Every row belongs to one group in each of 5 separate groupings. Each group adds its own fixed numbers to the row, and there is some noise. The rows also spread widely along 14 directions, which tell nothing about the answers.
Known rows, each followed by its group in each grouping:
[ -2  10 -42  33 -25   2  -7   5  11 -36 -13 -16  16   0 -38 -29 -22  12
  24  -5 -33   6  16  -1  24  17]	zago Q359 (1) Q950 Q294
[ 23   7 -32  50  -9 -15 -26  28  -3  17 -11   8  -1 -39 -25 -40  31  44
  32  11  -6  21  21 -26  -2 -10]	vesu Q374 (2) Q950 Q342
[-10 -10 -10  11  -9 -34 -21  -2   4 -26  -9  14 -24  18  26  21  -1 -26
   9  12   5   2  21   6 -26  -4]	gika Q374 (0) Q907 Q553
[ 55   0  -5 -10   2 -23  25 -55 -15 -44   3 -11 -20  -2 -35  -2 -42 -29
   2 -45  36 -40  41   7   7  19]	dat Q359 (2) Q319 Q342
[ -8  21  26  28  12  12   3 -36  13  34   7 -11 -30  42 -38   0  32 -44
   4  33  38  -5  20  48  -3  10]	sedo Q926 (0) Q907 Q567
[ 19 -13  -5 -25  11 -18  -5   2  -5 -31   3  67  22 -26 -24  21  46  13
 -26 -17 -29  16  32  10 -15 -16]	Ses Q577 (1) Q161 Q835
[ -7 -14 -34 -33 -10  10   2   2 -10 -40   4 -46  12   1  17   4 -43  -4
   5  -1 -34 -37 -32 -11   8  40]	Ses Q926 (0) Q780 Q177
[-29  21   4  18  -4   7   1  19   5   1  -2  19   0  10 -23  -3  20 -11
  -2   2  11  38  25  24  18  19]	dat Q577 (0) Q161 Q835
[ -2   4   3  -5   4  -8  -5  33  19   8 -14 -16  -2  20 -61 -15  -2  14
  25  33   2 -22  20 -15 -30  58]	vesu Q926 (1) Q148 Q294
[-15  -4 -34  31  21 -16   2   1  12 -45  -9  18  31  30 -32 -32  -7 -11
  28  23 -31 -11  42  37  16  27]	gika Q926 (1) Q780 Q567
[  4 -11 -17 -19  -4   0 -18  31  -4   2 -12   9  18 -13   9  23  15  28
  -1 -18 -31  17  -1 -26  -2   4]	sedo Q359 (2) Q148 Q177
[ 13  -8 -13 -44   7  10   6  23 -23  13 -45  35  -4 -24 -16 -12   8  37
   1 -33  -1  20   8 -12  11  26]	zago Q926 (2) Q319 Q553
[  3  -4 -11  -6  13  20 -13   9  -7  10 -12 -17  -1  13 -13  14  -1   1
  14   1  -1   0  -1   5  16  14]	Ses Q359 (2) Q780 Q553
[ 15 -33 -30 -41   4 -12  -7  27 -11 -53 -35   4  25 -52  43  36 -17 -28
  30 -30 -17  36 -34 -67  -1   5]	gika Q359 (0) Q780 Q567
[-26  22  -5  22  -3   1   3  15  14  19 -19   3  -1  22  -3  20  25  -7
   7 -10   6  38  10 -11   0  19]	dat Q577 (0) Q319 Q342
[  3 -16   8 -40 -12  19 -22  12 -13  37 -15 -21 -45  35  20  44  -8  15
 -12 -17  19 -26  -8   4 -12  16]	Ses Q359 (2) Q950 Q553
[ -9 -15  12 -24 -21  -4  14 -55 -13 -20 -11  28 -24  16 -14  14   6 -25
 -40 -20  25 -22  16  40  10  -5]	gika Q577 (1) Q319 Q553
[-14  -3  14 -19  10  36 -16  16  -4   5  36  13  19  12   4  35  34  12
 -36  23 -34   3  -5  41   3  -6]	zago Q359 (2) Q950 Q553
[ 51 -27 -43  -2   4 -13 -48   2  13   5  14  -7  31  17 -18  29  17  31
  13   2 -25 -55  18 -20 -32 -15]	gika Q926 (0) Q319 Q553
[-34 -11 -23   8  -5 -10  -4  18  -4 -21  35   6  35  24 -10 -25 -13  17
 -18  -4  14 -53  32  24  21  29]	dat Q374 (0) Q950 Q553
[ 14  -3 -16   2 -27 -15 -14 -30   8  -3 -19   0  -9   2 -20  21  22  -7
   3  -4  -1   1   5 -15 -25 -11]	vesu Q926 (0) Q319 Q553
[ 21 -24   8 -29  -6   4 -14  18 -30  17 -47  56 -36 -19 -17 -11  18  20
  -5 -31  38  14  34  17   6  -1]	dat Q359 (1) Q907 Q553
[ 49 -24 -41  18  14  29 -39   2 -26  33 -11 -28 -10 -30   7 -22  10  29
  38  26  -3 -15 -17  -7  20 -29]	dat Q359 (2) Q161 Q553
[-26   0 -20 -10 -31  -8  -8 -11   2 -38 -20  15  -9  49 -33   0 -19  11
 -10  -9 -30 -18  44  43   6  24]	sedo Q374 (2) Q161 Q294
[ -2  -1 -14  17 -14 -16 -12 -27  14   8 -22 -17  -3  18 -17  27  18 -17
  13   5  13   2   1 -23 -25  -5]	gika Q359 (0) Q319 Q342
[ 32 -10 -30  31  13  -9 -36  23  34   9  51 -23  48  39 -13  34  12  21
  16  -9 -12 -43  37 -21  -7  -1]	zago Q926 (1) Q319 Q567
[ 28   9   0  18  -9 -18 -17 -13  -5   8  18   8 -47  36  -2  26  17  11
 -10 -11   0 -26  37  35 -34   0]	dat Q577 (0) Q780 Q567
[-19  -9 -13  -5  -6  -2 -11  22  -4   8  29   1  30  -1  13   3   8  10
 -22 -27  26 -18  10 -12  21   9]	gika Q374 (0) Q907 Q177
[-24  -4 -12 -14  12 -24  21 -20  -7 -21 -29 -28 -22  31  13  11 -32 -39
  18  -8  24 -16  -6 -12 -15  44]	Ses Q359 (0) Q780 Q342
[ 22 -25 -11 -10  -8  -2 -29  -7 -15  -4  -3  12  -5 -14 -11   1  17   9
  -2   7   1 -25   3   9 -14 -19]	sedo Q359 (0) Q950 Q553
[-25 -13 -30  21 -17  -3 -25  15   9 -48   0 -15   2  22  53  29 -24 -39
  23   9 -25  17 -10   6  14  -3]	zago Q926 (0) Q780 Q553
[ 34  -5  -3   7  32  16  -1 -22 -15  -6  -4  18   6 -28  -7   3  30 -27
  11  12   3  29   6  18  19 -27]	dat Q359 (2) Q161 Q342
[ -4 -35 -10  -4 -17  -3 -20 -35  12 -17  -4 -34  -2  22  -9  31  -1 -43
  10  30   9 -41 -17  -5 -16 -13]	sedo Q926 (1) Q780 Q553
[-22  39  27  23 -24 -15  28   0  11 -15 -33  -2 -39  -4 -30  -1 -22 -54
  16 -41  68  65  36 -18  27  34]	sedo Q374 (2) Q319 Q342
[-32  32  15  18 -15 -19  34 -14 -11   2  -4   6 -25 -16 -20 -24   3  -2
 -13 -14  48  34  24  -1   9  33]	vesu Q359 (2) Q319 Q553
[ -4  15  -2 -31  28 -35  64 -51  -7 -44  -9  11   8 -23  15   7  -4 -48
 -17 -28  -4  21  -7 -16  -9  32]	zago Q926 (2) Q950 Q177
[ -3 -10 -18  28  -1   4 -45  55  22  48 -15  -8  13  41 -12  16  16  20
  35 -10  29  -4  28 -26  14  12]	gika Q577 (0) Q319 Q567
[ 54  14  -2 -37 -21  -4  19 -35 -11 -60  -1   0 -26  -9 -27  10 -41 -18
 -17 -61 -13 -10  30  22   8  25]	vesu Q926 (0) Q319 Q177
[-12 -16 -30  24 -23  18 -24 -22  19  15 -35 -68  -1  27 -12  21 -16 -38
  41   8  21   1 -28 -32  23 -10]	sedo Q359 (1) Q161 Q553
[  5  -1   6  -9 -13 -19 -33  18   3  -3  -6  12 -42  23  11  51  13  15
  -5  19 -20  10  24  10 -51   0]	gika Q374 (2) Q161 Q553
[  5   6  -6 -12  21 -13   9   5   0 -27   0  18   4  16   2   7  -4  -5
  -3 -12 -25   1  29  22   4  30]	Ses Q926 (2) Q148 Q177
[ 13  49 -18  10  -5  10  18   0 -22  13  -6  27 -17 -16   0  -6  11  41
 -20 -68 -17  54  24  15  19  13]	dat Q359 (0) Q319 Q553
[-21  -5 -15  11  45  -5   8  33  -9 -16  13  28  50 -17  -8 -44  12  16
   8  23 -12   3  27  15  27  28]	zago Q359 (2) Q950 Q177
[ 15 -32 -25 -21   9   2  -8  49  -6 -40   6 -28  17 -11  16   1 -48  -5
  31  -8   0 -29  -3 -29  12  40]	dat Q926 (1) Q780 Q342
[ -5  -7  -2 -36  28   2   2 -19 -19  46 -10 -21 -40  41  24  20   5   7
 -10   1  21 -34 -16  10 -26  20]	zago Q374 (0) Q161 Q835

New rows, each followed by its group in each grouping:
[-23   8  10 -28   4  31  12  20 -17   7  -9   9  -4  -1 -19  -9   2  13
 -14  -9   8  10   5  24  24  43]	Ses Q359 (0) Q319 Q567
[  0 -15 -12   5   2  -8 -22  34  -6  -2  39 -16   0  20   6   4 -11  37
   0   4  -7 -48  23  10 -15  24]	sedo Q359 (1) Q780 Q567
[ 26   2 -30   4   4 -25  15 -24 -11 -22  25   1  13  -2  -6  -1  -3   9
 -10 -37   1 -33  27  -3  -4  11]	dat Q926 (2) Q780 Q342
[ -5  -4  16  -3 -30   4 -17  -9  -1  22  18 -26 -21  -3 -16  28  19 -12
 -15  16  43 -18  -8 -12 -28   1]	dat Q359 (0) Q907 Q553
[ 10 -12 -15   2  -1   5  -7  13 -20 -32  -7   3 -17 -43  15 -38 -10  -2
  16  33 -18   3  -2  18  19  10]	Ses Q926 (2) Q950 Q177
[ 27  12  -3  -9 -11  -4  -1 -22  10 -32  24 -39 -11  37 -11  48 -47 -33
  -5 -57  21 -28  25  -2   9  25]	Ses Q359 (0) Q319 Q553
[-24  12   9   3 -17   8   8 -11  -2  24   7   6  -6   2  -3   9  40   1
 -26   3   9  17  -4  11  -3   0]	vesu Q926 (2) Q950 Q342
[-28  -6   5 -29  -7   8  14   9 -39 -22 -29  41 -36 -34  33 -25   6   1
 -16   3  -5  35  -3  37  24  17]	Ses Q926 (2) Q780 Q177
[  9  -4  18  12 -28 -22 -19 -16 -18 -10  43  38 -20 -16 -14  16  39  15
 -41   1  27 -16  42  34 -23 -27]	dat Q359 (2) Q780 Q553
[ 22 -10 -13   3 -36  -7 -30 -17  23 -25 -17  -6  -7  12 -44  33   0 -11
   7   0 -12  -7  20  -8 -13 -14]	gika Q374 (1) Q319 Q835
[-16  12 -12  23  -8  29   9  -1 -14  53   5 -19   5 -31  -9 -29  35  24
 -11  -5  29  14 -26 -15  26  -3]	dat Q359 (1) Q950 Q342
[-24 -16  16 -35  26  64 -20  31 -14  14 -15  28  -5  41 -14  -9  15   0
  -9  41 -17  -5   5  88  34  25]	zago Q926 (0) Q907 Q553
[ -9  36  20  30 -36  10  14   9   4  -5   0 -18 -25 -29 -21   6  -2 -29
   4 -18  39  58   3 -16  22  16]	dat Q359 (2) Q148 Q342
[-25   2   0 -16 -14 -11  -6  24   7   2  21  17   2   7  33  50  34  18
 -31 -15 -22  20   4  -9 -31   6]	Ses Q926 (1) Q161 Q567
[-12 -23 -17 -19   4  29  -5  18 -25  25  -9   1  17 -20  -2 -18  21  35
  -3  15  -3 -14 -23  -2  17   9]	dat Q359 (2) Q148 Q342
[-64  57   2  61  16   2  22   9   2  44   6 -32 -38  65   5 -20 -10   9
   8   7  25  27  26  36  16  54]	zago Q359 (2) Q780 Q553
[ 15  -4 -40  21  14  30  12 -13 -20 -24  15 -42  29 -23 -22 -59 -36   1
  28   5 -11 -33 -11  13  68  22]	sedo Q359 (2) Q148 Q567
[ 10 -25 -45   8 -39  -1 -25 -15  20 -32 -35   7  56 -12 -77  -1  11 -15
  27 -23   3   5  15 -32  37 -18]	zago Q926 (2) Q780 Q835
[ 14 -11 -24   1  -8   8 -17   2  -6 -49  -8   9  17 -34 -11  -5  -7 -24
  18  -7 -11  26   4   3  33 -11]	Ses Q359 (0) Q161 Q835
[ -5 -13 -15   3  10  -2   3 -21  -7  35 -21  -9   9  19 -15  -4  15   2
   8 -18  42 -16  11 -15  17   5]	vesu Q359 (2) Q319 Q342
[-58 -21 -13 -18  -2 -72  16  26 -11 -60   9  37  36 -17  29 -11  -3   6
 -17   0   5  -5  30 -22 -32  39]	vesu Q359 (0) Q161 Q177
[  9  -3  -8  15  -3  -9   4 -17 -14  -3  16 -21 -19   5   7  -6 -17   1
   3  -4  31 -31  19   7   6  13]	dat Q359 (2) Q319 Q342
[ 32  -2 -14  -2 -18  21 -16 -24 -10  28   4 -32 -13 -20 -19  23  18   8
  -5 -11  12 -12 -24 -26   2 -20]	dat Q374 (2) Q780 Q553
[-15   2 -20  32 -40  20 -15  -1   1  12   5 -19   7 -34 -26 -18  21  20
  -1  17   8   9 -13 -18  21 -13]	dat Q374 (1) Q319 Q553
[ -2  -9  -9  15 -23  -5  -9 -23   5 -21 -18  -5   0  -6 -26  14   5 -41
  12  -1  28  10   6 -13  18 -14]	dat Q374 (2) Q780 Q553
[-13  13 -12  24   2  13  11   3  -7   3  16  -7  12   5   1 -20   3  -6
  -4 -25  16   3   2  13  44  14]	vesu Q577 (0) Q148 Q342
[ -9  -5   8   3 -43  23 -18  -1   2 -13   0  -2 -14  -2 -23   1  12 -13
  -3  19   5   4   3  26  14   1]	vesu Q926 (0) Q319 Q567
[  5 -25 -27  -5  -8  19 -16   6   5 -13 -11 -37  33 -23 -27  -1 -15  -3
  25  17  -2 -14 -23 -37  20   8]	gika Q359 (1) Q319 Q553
[ -4  12   9  -2 -40   5 -19 -18  -7  41  32  37 -13  36 -30  36  61  57
 -66 -40   0 -22  42  46 -14 -18]	Ses Q359 (2) Q148 Q567
[ 19   8   4  -4  18  19  11 -27  -9   6  22 -23  -9  -1 -30  -1   5  -7
 -13   6   9 -28  -6  16   4   7]	gika Q374 (1) Q780 Q342
[ 40  -9  14 -28  51  24 -14 -12   5  20  -7   2 -23  67  17  77  17 -28
   0 -10 -19   0  21  44 -14  -7]	dat Q359 (1) Q161 Q567
[-25 -15 -20   6  -6   6  -9 -44   2  12 -49  25  -4  38   5  17  36 -22
   2  11  -7  16   3  30  16 -26]	zago Q926 (2) Q319 Q553
[  4   1  24 -23  -2  18 -33  35 -17  24  21  14 -49   2  28  25  30  30
 -23  33 -17  -9  -7  29 -36   5]	Ses Q374 (0) Q148 Q294
[  2  -7 -10   2  10  -2   6 -26   1  -8  13 -29  -4  41 -24 -13 -27 -29
   6   9  33 -65  17  28   5  34]	dat Q926 (0) Q950 Q553
[ -2   3  32 -27 -18  20  -3 -12   8 -11  19 -25 -22  17  -9  61  -6 -27
 -25  -1   4  -3  -5   9 -14   8]	sedo Q359 (1) Q319 Q553
[ 20   4   4  -7  26 -12  -5  15   2 -17  18   9 -10  35  34  38 -20 -25
  -8 -54  15  -3  45  14  23  14]	Ses Q374 (2) Q950 Q177
[  5  18  29 -19 -21  19  14  19   8 -17  -6 -36 -45   1 -10  27 -42 -41
   6 -27  38  22   2 -10  15  48]	Ses Q926 (1) Q319 Q342
[ 32  16  -5  28  43 -54  37 -40 -36 -26  18  55 -10 -48  -1 -61  17  -8
  -9 -22  38  -2  54  26   2   2]	dat Q359 (0) Q148 Q177
[ 11  -6   1 -10 -28  16 -34  46 -17  25  -4   0 -26 -33  -6   6  11  52
   1   0  10  10   3 -18  -4   6]	Ses Q359 (2) Q319 Q553
[-26  -4  -7 -12 -23 -19   0   1   2   3 -10  26   5 -10  28  27  38 -11
 -19 -18   8  27 -10 -22 -20  -5]	gika Q926 (0) Q950 Q567
[-17  -3 -14 -28 -45  36   5  34   0 -37   9 -59   7 -21  -9   3 -52   4
   8   1 -19 -10 -32 -25  31  57]	Ses Q926 (2) Q319 Q567
[ 34 -15 -27   3   2  -2 -30 -14 -11 -10  -9  23   4 -11 -38  -4  30  23
   9  19 -29 -15  18  21 -20 -19]	dat Q359 (0) Q780 Q835
[ -9 -26 -39   9  42  -1   7  -8 -15 -16 -20  -1  14   2   0 -60 -12 -11
  36  37  -2 -33   1  19  29  25]	Ses Q926 (1) Q780 Q294
[  4   9   9  -9 -15  14   6  -7   8   6   0 -20  -5  -1 -40  14  16  -9
  -5  -5   4   5  -6  -5  -5  19]	vesu Q926 (1) Q780 Q567
[ 31   3   7 -49   0  61 -18   1  -7  53  -1 -50 -31   9 -11  51  24  22
 -12  23 -37 -18 -54  -1 -31  13]	dat Q374 (0) Q907 Q567
[-41 -16   9 -12  10  12 -13   9   7  58 -43  13  -8  49  -8  15  41 -16
   6  24  41  -2  -4   9  -8  14]	dat Q926 (0) Q148 Q553
[  5 -18   1   6  12   0 -15   9   2  17  -7   3  -3  -8  16  15  33 -13
  11  17  10   8 -12 -16  -2 -15]	vesu Q374 (1) Q148 Q567
[-28 -22  15 -11  35  -4  16  -3 -34 -45  10  56   6 -10  17 -35  -1 -31
 -14  25  30  -6  33  66  31  15]	dat Q359 (0) Q319 Q553
[-12 -34 -11 -12  27  -3 -12  30 -22 -22 -14  25  -1  11  -1 -29  -4  25
  17  56 -22 -37  22  40 -11  30]	dat Q359 (2) Q148 Q342
[ -3  -8  -7   0 -12   8 -19  27 -16  -6  13   2  -5 -27  17   5   6  17
  -3   9  -2   9   1  -1   8   2]	Ses Q359 (2) Q907 Q553
[ 11  14 -18  16 -35  52 -20   6  -4  35   9 -72 -36  -7 -11  -1  -5  24
  10  14 -13  -8 -45  -6  13   8]	Ses Q926 (1) Q780 Q342
[-20  25  -5 -20 -61 -20   9   1  -5  19 -23 -12 -43   4  21  54  -1  35
 -28 -69   4  34  -1 -47 -34  18]	sedo Q359 (2) Q319 Q342
[  4   5 -12 -28  17   2   7   2 -15   6 -19   7 -12  -4  -2   8  11  15
  -3  -3 -26   8 -10   1 -19  22]	sedo Q577 (0) Q161 Q553
[ -7   8   5   7 -22 -17  -6  13  13 -40  16   3   3 -26 -19  13   7 -26
   0  19   0  18   7 -15 -19   9]	dat Q374 (0) Q950 Q835
[-10 -10  12   0 -25  -5  -1  -2  -1 -22   7 -14 -16 -11 -44 -28 -11  -9
   0  34  27 -35   8   5  -2  26]	vesu Q374 (1) Q148 Q294
[ 39 -54 -28 -22  68  18 -30  41 -20 -37 -21  24  23 -14  34 -17 -15 -14
  54  46 -42 -13  -1  23  30   1]	sedo Q926 (2) Q148 Q553
[-39 -27  21 -23  -2   1 -10  30  16  11  34 -39  10  36  34  59  -8 -43
 -10  10  59 -27 -11 -27 -10  27]	dat Q926 (1) Q161 Q553
[-12  16  -4  27 -50   0   7  -5 -10 -53  30 -34 -41 -28  14 -19 -51 -24
  -7 -13  24   1   3  10  34  16]	Ses Q374 (1) Q907 Q553
[ 22  11 -17  30 -23  40 -35  22   4  22   8 -34   0 -29 -21  -2  22  14
  23  12 -13  20 -20 -12  20 -14]	Ses Q359 (0) Q950 Q567
[ -2  22   5  21   5  16 -19  36  15  43  21 -34  -3 -11 -29   8  26  20
  10  32   7  18  -8 -25 -14  12]	gika Q374 (1) Q161 Q835
[ 20  17  13  25 -20 -17   1 -51  13   4  -9  26 -24   3 -34  20  43 -39
  -7 -21  28  25  33  15  -5 -28]	sedo Q926 (2) Q950 Q567
[ 40  -9   7 -22  30   1  -6  -2 -15   8 -33   8 -28 -12 -29  -4  10  11
  21  33  -7  -5  17   8 -25  18]	dat Q359 (2) Q319 Q177
[ 37 -10   1 -47   6  36 -14  23 -22   1  26 -29 -12 -12  15  41 -11  25
 -10 -11 -33 -20 -23  -1  -7  16]	sedo Q359 (2) Q780 Q567
[ 21  37   2  16 -63   4  11 -23 -11 -71  -2  -8 -55 -51 -25 -14 -37 -23
  -5 -32  -2  41  13  14  23   9]	Ses Q374 (0) Q319 Q342
[ 26   6  10 -16   4   6  29 -30 -30 -40 -18  11 -54 -27 -20 -35 -28  -8
   2   1   2   0  16  45  10  28]	zago Q359 (1) Q319 Q567
[ -5  -8  -6 -11  11  -4   4 -12 -16 -15 -13  20  -8   3  -9 -15   6   4
  -9  10 -11 -13  22  35   6  15]	Ses Q359 (2) Q950 Q177
[-32   5  -5  12  14 -15  27  11  -5 -29  26   3  12  15 -14 -40 -18  -2
   1  24   8 -29  38  34  10  61]	dat Q926 (2) Q907 Q567
[ 19 -13 -35  -3   4  28   5  -8  -3 -29  13 -61  17   9 -19 -14 -56 -13
  22 -18  -3 -47  -6   0  49  35]	Ses Q359 (1) Q907 Q567
[-36  -2 -24  31 -22  -9 -17  32   7  -4   0 -15   9  -2 -12 -21  -3  26
  16  25  -6   2  13 -12  -5  22]	sedo Q359 (1) Q907 Q553
[-16  16   9   2 -18  -5 -25   6  28  16   2   2   4  36 -22  65  49  16
 -18  17 -44  18  13  -1 -48  -3]	sedo Q359 (2) Q148 Q177
[-19 -30 -10 -10  34   2 -25  20  -2  -7  -8  21  17  25  16   5  16  -9
  10  39 -19 -17   4  26  -4   2]	sedo Q374 (0) Q950 Q553
[ 42 -23  -2  -9  -2  -2 -16  -2  -5 -13 -17  13 -13 -36 -51 -23   5  -4
  22  16  25 -16  20  -5   1   4]	Ses Q926 (1) Q319 Q835
[ 36 -30 -30 -19 -29  18 -37  -2   6  -9 -57 -17   3   0 -23  35  -8 -27
  32 -47  16   7 -16 -44  24 -23]	zago Q374 (0) Q780 Q342
[  4  -4   2   5   9 -12   4  -4  -9 -13   2  -4 -21   9  -3  -4 -16 -13
   6 -10  27 -10  28  14   0  15]	sedo Q359 (1) Q161 Q342
[-11   3  30  12  31 -24  30  -3   1 -26  31   1  -6  -3  15   8  -2 -59
   3  13  47   2  14   3   7  28]	zago Q577 (2) Q148 Q567
[  8   3 -16  17 -13   0 -13   0  -3 -12   2 -14 -24  12 -15  -1 -13  13
   8   8  -8  -9  24  21  -6  10]	dat Q359 (1) Q161 Q553
[  1  -5 -12  15 -18  -2 -23   9   5 -23  20  -3 -13   8  39  25  -2 -19
   1   2 -10   7   9  14  11 -12]	Ses Q926 (2) Q950 Q835
[ 17   0 -14  14  -2  26 -26  34 -11  33  -7 -25 -18 -33   0  -8  18  25
  29  26 -10  17 -28 -26   6   0]	sedo Q577 (2) Q780 Q294
[-15  -6 -12  15 -37  -2 -24  21  -3  26  10  10   7 -30 -21   0  52  49
 -13  27  -7  -3  -8 -22 -20 -10]	dat Q577 (2) Q148 Q553
[ 12  14 -27  28  -6 -17  -9   6  10 -31   7  24  19  16 -38  -9   0  -1
   9 -43  -1   3  56  18  22  16]	Ses Q926 (0) Q780 Q567
[ 28 -21   6  -4  -8  24 -31  18  -8  15  16 -15  -6 -15 -43 -18   4  13
  12  31  25 -43   5  10  11   6]	sedo Q926 (2) Q148 Q553
[  9  -3 -20  -1  -9  -6  -4  -5  -9  -5   3 -13 -10 -10  16   3  -2   1
   6  -4  -3   3  -2  -9   2   2]	vesu Q926 (2) Q161 Q835
[ 30   3 -19 -14  23  -3   5 -10 -20   6  15   3  -8   2  13  12   2  26
 -14 -23 -18 -17   9  10  -3   6]	gika Q577 (2) Q161 Q553
[ 31  15 -19 -13  16  -2  16  -7 -28  25 -22  14 -24 -30 -35 -34  19  51
  -3 -14 -10  -2  10  -4 -14  24]	Ses Q374 (2) Q907 Q342
[ 22   8   1 -29 -26  19  -9   0   7 -12  -3 -16  -8  28   2  64 -21 -15
 -19 -75  -4  15  12  -2  23   5]	zago Q359 (2) Q950 Q177
[ 12 -13  -3  21   7  17 -34  -3  -7  29  -3   4  -4 -11  -5  -1  41   1
  14  34  14   9  -2  11   6 -30]	vesu Q359 (0) Q319 Q553
[-24 -20 -14 -46 -15 -15   6 -15 -13 -12  -1  -4   7  15   2  17  -5  13
 -31 -14  -1 -48 -10  -5 -26  28]	Ses Q359 (0) Q950 Q553
[ 38 -13  15 -30 -28  -2 -17   3  12  13  25  -9  21 -39  -9  67  31 -11
 -23 -45  37   8  -7 -69 -11 -22]	zago Q926 (2) Q319 Q177
[ 32  -9 -12  32 -20   6 -38   2 -13  24  19  19 -21 -36  -8 -10  49  37
  -7  17  -6  -2   9  13  -6 -45]	sedo Q577 (1) Q907 Q553
[-15   8   4  -5 -16  44  -7  20 -13  42  -7 -34 -30 -21  28  16  14  14
   0  17  -4  30 -48 -15  16   4]	sedo Q577 (2) Q319 Q553
[-12   7 -18  46 -36   5 -31   0  -6  11  -8 -30 -44 -18  17  -6  12  22
  23  58 -17  18 -15   0 -12 -13]	Ses Q359 (2) Q319 Q553
[-11 -27  24 -15   8   8  -2  29 -36  18  34  19 -14 -35  36  -7  24   4
 -24   3  59 -12  -9   5  18  -3]	zago Q577 (2) Q780 Q342
[ -6  -6 -29  24 -22  -3 -13 -13   0 -13   0 -15   1  18   0   7  -6   8
   7   3  -8 -15  18   7   7   0]	dat Q359 (2) Q319 Q342
[-11  -7   4 -20  28   4   5 -24 -11  68   1  -2 -19  45  32  42  41  17
 -28  -5  17 -26 -12   4 -20   1]	zago Q577 (2) Q319 Q553
[-14   0   3  -7   3  14 -18  33  -2  -2  10 -14 -11  15  23  22  -7  -6
   1   9  -3   3  -5  12   0  22]	Ses Q359 (0) Q950 Q553
[ 29  11 -16  11   0   9 -27  -4   5   0  10   4   7  24 -33  32  20  13
  -2 -15 -24  -2  27  20  -9  -9]	dat Q359 (0) Q780 Q553
[ -1  -9  -5  13  19  20 -14  10  15 -35  25   7  34   1  11  27  28 -29
  -4  40 -57  16  -3  30  15 -16]	dat Q577 (1) Q950 Q177
[ -8  48 -12  54  -1 -15   2 -31  13  20  16  16 -22  25  14  16  48   8
 -11   7 -29  40  29  26 -18 -11]	Ses Q926 (2) Q319 Q294
[ 29 -11 -13 -32 -25  10 -13   1 -26 -12   3  10  -6 -43 -18   5  10  43
 -19 -10 -28 -15 -11  -5 -10  -2]	Ses Q359 (2) Q148 Q553
[ -2  -2   1  -3 -27  10 -14   1  16  -3   7   3  15  23 -43  32  18  -5
 -14 -17   9  -7  31   5  10   5]	dat Q374 (2) Q907 Q567
[ 17  -9  15 -27   8  -3 -24  35 -10  14  -6  29 -23 -11  -3  25  23  24
  -7  12   1   9  18  -1 -30   7]	gika Q374 (2) Q907 Q553
[-25   1  -7  47 -24 -35 -18 -33   4  13   2  12 -10   5 -17   2  45  -8
  -2  22  35   2  16   0 -30 -26]	zago Q359 (0) Q780 Q553
[  7 -14 -37  -9  11   0  -9   6 -14 -34 -10  12   9   7  43   4 -12   1
   3 -18 -43  -4   2  16  21   0]	dat Q374 (0) Q148 Q177
[ 47 -10 -26   7   3 -14  -3 -28  -7 -50  -2  19  22 -36 -42 -14  -6  -8
  11 -20  -3  -7  29  -6  25 -15]	zago Q374 (2) Q319 Q553
[-25  22  13  20 -33 -20   7 -20 -12   5  18  -4 -48  -5  21  15  18   3
 -26  11  15  19   6  12 -30   1]	vesu Q359 (2) Q907 Q553
[  7  -4 -19 -14   4   5   0  -3 -10 -57  -2  11  24 -14 -12   6  -2  -8
   1  -2 -46  12   1  16   4   8]	vesu Q359 (0) Q780 Q342
[ 15  31 -16  17 -39  23 -13  12  13  15   6 -21  -5   7 -42  14   2  23
  -2 -35  -8  22  17  -5  17  12]	zago Q926 (2) Q907 Q553
